There are 5 hidden switches. A switch that is on adds its own fixed numbers to the row, and there is some noise. The rows also spread widely along 3 directions, which tell nothing about the answers.
(in the rows, 128 means zero)
Some rows, each with its switches (1 for on, 0 for off) after it:
[125 105 141 174  95 110 135 142 144 152 116 112 154 128 129 103 110 133
 171 155 136  91 162 102 151  90 110  94  82 146 123 144]
1 1 0 0 0
[137 127 100 183 113 111 162 129 162 111 118 143 166 135 107 129 127 129
 187 145 119  85 161  95 133  99  90  71  72 141 112 133]
0 1 1 1 0
[115  88 119 173  99 101 131 142 158 135 107  98 189 113 116  84 113 126
 191 143 141  89 177  80 137  86 123  87  87 150 120 158]
1 1 0 1 1
[146 104 112 174 101 134 171 123 145 103 141 132 155 115 107 118 135 142
 178 148 147  96 160  88 139 103  80  99  84 128 105 134]
1 1 0 1 0
[147 125 110 163 130 123 158 140 149 132 111 123 163 120 115 122 135 134
 199 145 121  95 157  94 147 104  92  75  69 137 124 135]
0 1 0 0 1
[103 104 101 181  88  96 135 130 174 114 111  99 177 119 110  70 119 110
 178 133 159  82 183  90 144  85 113  96  98 170 107 170]
1 0 1 1 1
[139 104 109 194  96 131 170 111 161  95 140 127 172 124 102 101 135 130
 177 139 154  71 165  70 146  96  71  97  91 129  98 146]
1 1 1 1 0
[111  97 119 186 107  91 137 135 147 127 118  99 187 109 121  83 115 125
 190 122 150  71 182  82 154  85 109  93  94 140 117 158]
0 1 0 1 1
[ 98 138  83 182 118  88 153 141 179 125  83 108 170 133 102 105 132 108
 201 145 116  93 187 108 130  86 116  58  56 156 127 155]
0 0 1 1 1
[133 129  96 198 113 130 176 131 171 110 122 118 161 124 111  87 140 123
 180 144 146  75 168  93 145  89  68  84  83 151 106 154]
1 0 1 0 1
[114  96 120 160  84 111 120 130 156 119 113 132 160 131 108 118 109 113
 166 158 148 105 164  96 142  85 121  90  93 158 105 152]
1 1 1 1 0
[119 122 104 183  95 107 152 134 163 119 110 127 165 138  98 113 125 109
 187 161 127  94 169  94 122  91 107  70  61 146 116 136]
1 1 1 1 0
[135 107  91 176  99 127 158 125 168  95 126 122 165 127 102 104 128 112
 197 137 147  84 180  79 144  93  89  79  83 153 101 149]
1 1 1 1 1
[134  97 121 165  96 129 140 133 142 124 125 109 154 112 124  84 133 141
 157 143 156  92 154  88 160 106  87 126 108 152 106 152]
1 0 0 0 1
[136 128 101 159 122 116 164 140 145 120 106 148 164 130 101 143 132 135
 191 154 105  98 160 109 125 109  96  65  66 124 119 124]
0 1 0 1 0

New rows. What belongs after each?
[111 143  83 185 118 115 166 125 168 104 104 131 164 139 100 119 137 123
 180 150 115  86 164 103 134 103  84  76  73 125 116 138]
0 0 1 1 0
[136 114  93 198 114 126 165 118 169 111 127  99 166 119 114  76 137 130
 176 135 154  72 172  86 150  91  73  97  89 152 106 147]
1 0 1 0 1
[115 110 113 173  93 105 120 138 167 133 103 109 163 122 127  78 120 119
 159 149 159  83 167 100 159  82 108 104  99 170 110 158]
1 0 1 0 1
[106  99 104 192 110  92 158 136 168 138 100  91 189 119 116  72 115 109
 215 131 134  77 194  94 138  85 121  68  70 146 131 152]
1 1 0 1 1
[127 122  84 209 108 130 174 118 171  91 129 106 175 118 106  77 140 123
 192 138 151  81 181  89 142  94  76 100  87 146 103 152]
1 0 1 1 1
[ 99 112  98 186  96  88 122 136 165 124  98 100 181 125 119  73 118 108
 177 129 142  80 182  96 149  78 117  94  99 155 115 169]
0 0 1 1 1
[117 122 101 178 113  94 149 149 186 145  92 115 172 136  98 108 118 104
 206 166 108  92 178 101 130  85 136  55  50 163 118 144]
1 1 1 0 1
[140  95 108 179  97 125 151 130 149 103 132 113 174 108 109  93 132 132
 187 133 158  75 176  77 146  95  88  93  95 142 112 144]
1 1 0 1 1
[141  92  93 160  90 139 137 123 156  91 136 137 161 124  97 119 142 123
 175 152 160  99 163  74 141  93  81  89  92 159  90 151]
1 1 1 1 1
[128 103  85 173 107 122 156 132 169 109 122 127 172 125  93 102 136 111
 197 143 138  89 174  86 138  88 100  73  77 149 105 145]
1 1 1 1 1
[114 125 121 180 113 102 150 144 152 147  91 112 150 134 120 114 111 121
 188 164 118  94 160 105 142  96 112  73  60 134 132 138]
1 1 0 0 0
[120 111 112 172 102  96 123 144 164 145 102 115 163 129 125 109 110 108
 182 151 135  78 173  95 152  87 117  80  77 162 118 152]
0 1 1 0 1
[133 103 109 146  93 124 141 140 144 114 122 143 149 128 111 145 135 125
 180 165 121 122 150  97 134 107 105  85  83 149 110 136]
1 1 0 1 0
[133 135  97 176 116 129 167 133 150 103 126 129 154 115 107 116 145 141
 167 137 126  94 152  99 144 111  69  94  94 122 113 139]
0 0 0 1 0
[116 122 122 174 112  93 125 149 148 149  93  99 161 118 133  84 121 118
 166 138 134  81 173 104 157  89 107  96  91 146 127 158]
0 0 0 0 1
[117 125 114 205  97 116 146 123 162 119 125 107 151 120 117  78 115 131
 159 148 157  63 170  87 157  87  88 108  89 142 114 150]
1 0 1 0 0
[133 115 108 148 106 109 144 143 142 121 110 146 150 134 105 156 123 126
 183 153 118 112 146  96 134 106 111  77  77 134 118 131]
0 1 0 1 0
[131  95 102 176 103 118 157 137 150 115 124 119 177 120 105 101 133 129
 207 138 142  90 168  81 139  94  90  91  84 137 111 147]
1 1 0 1 1
[137 117 106 173 109 128 159 126 150  90 128 119 174 115 111 107 150 139
 177 131 144  85 160  85 145 106  65 103 106 134 104 150]
0 0 0 1 1
[127  93 117 153  93 116 133 136 139 124 110 135 157 116 113 114 119 123
 169 149 145 114 158  95 148  93 113  99  94 144 111 142]
1 1 0 1 0
[139 147  97 169 115 126 159 136 164 114 105 146 138 138  95 135 142 128
 168 172 122 106 151 110 130 107  87  71  54 144 110 131]
1 0 1 0 0
[120 116 106 178 111 101 155 142 150 126 106 123 170 130 113 113 122 119
 199 159 119  91 170  94 131  96 115  68  62 136 124 140]
1 1 0 1 0
[119  98  91 167  93 114 142 134 175 112 114 122 169 135  99 107 131 111
 194 151 136  99 172  91 138  86 110  66  75 165 104 149]
1 1 1 1 1
[ 91 125 105 207 102  85 140 137 171 137  93  95 178 132 117  72 110 101
 184 150 131  81 184 100 133  80 127  73  74 145 127 151]
1 0 1 1 0
[130 130  80 177 107 129 167 130 175 102 107 127 157 137  97 115 151 114
 188 153 124 100 171 100 128  98  84  64  74 159 104 148]
1 0 1 1 1
[104  97 112 181  97  81 115 131 163 137 106 109 184 125 122  84 111 106
 186 129 149  84 184  86 151  73 133  82  93 166 109 167]
0 1 1 1 1
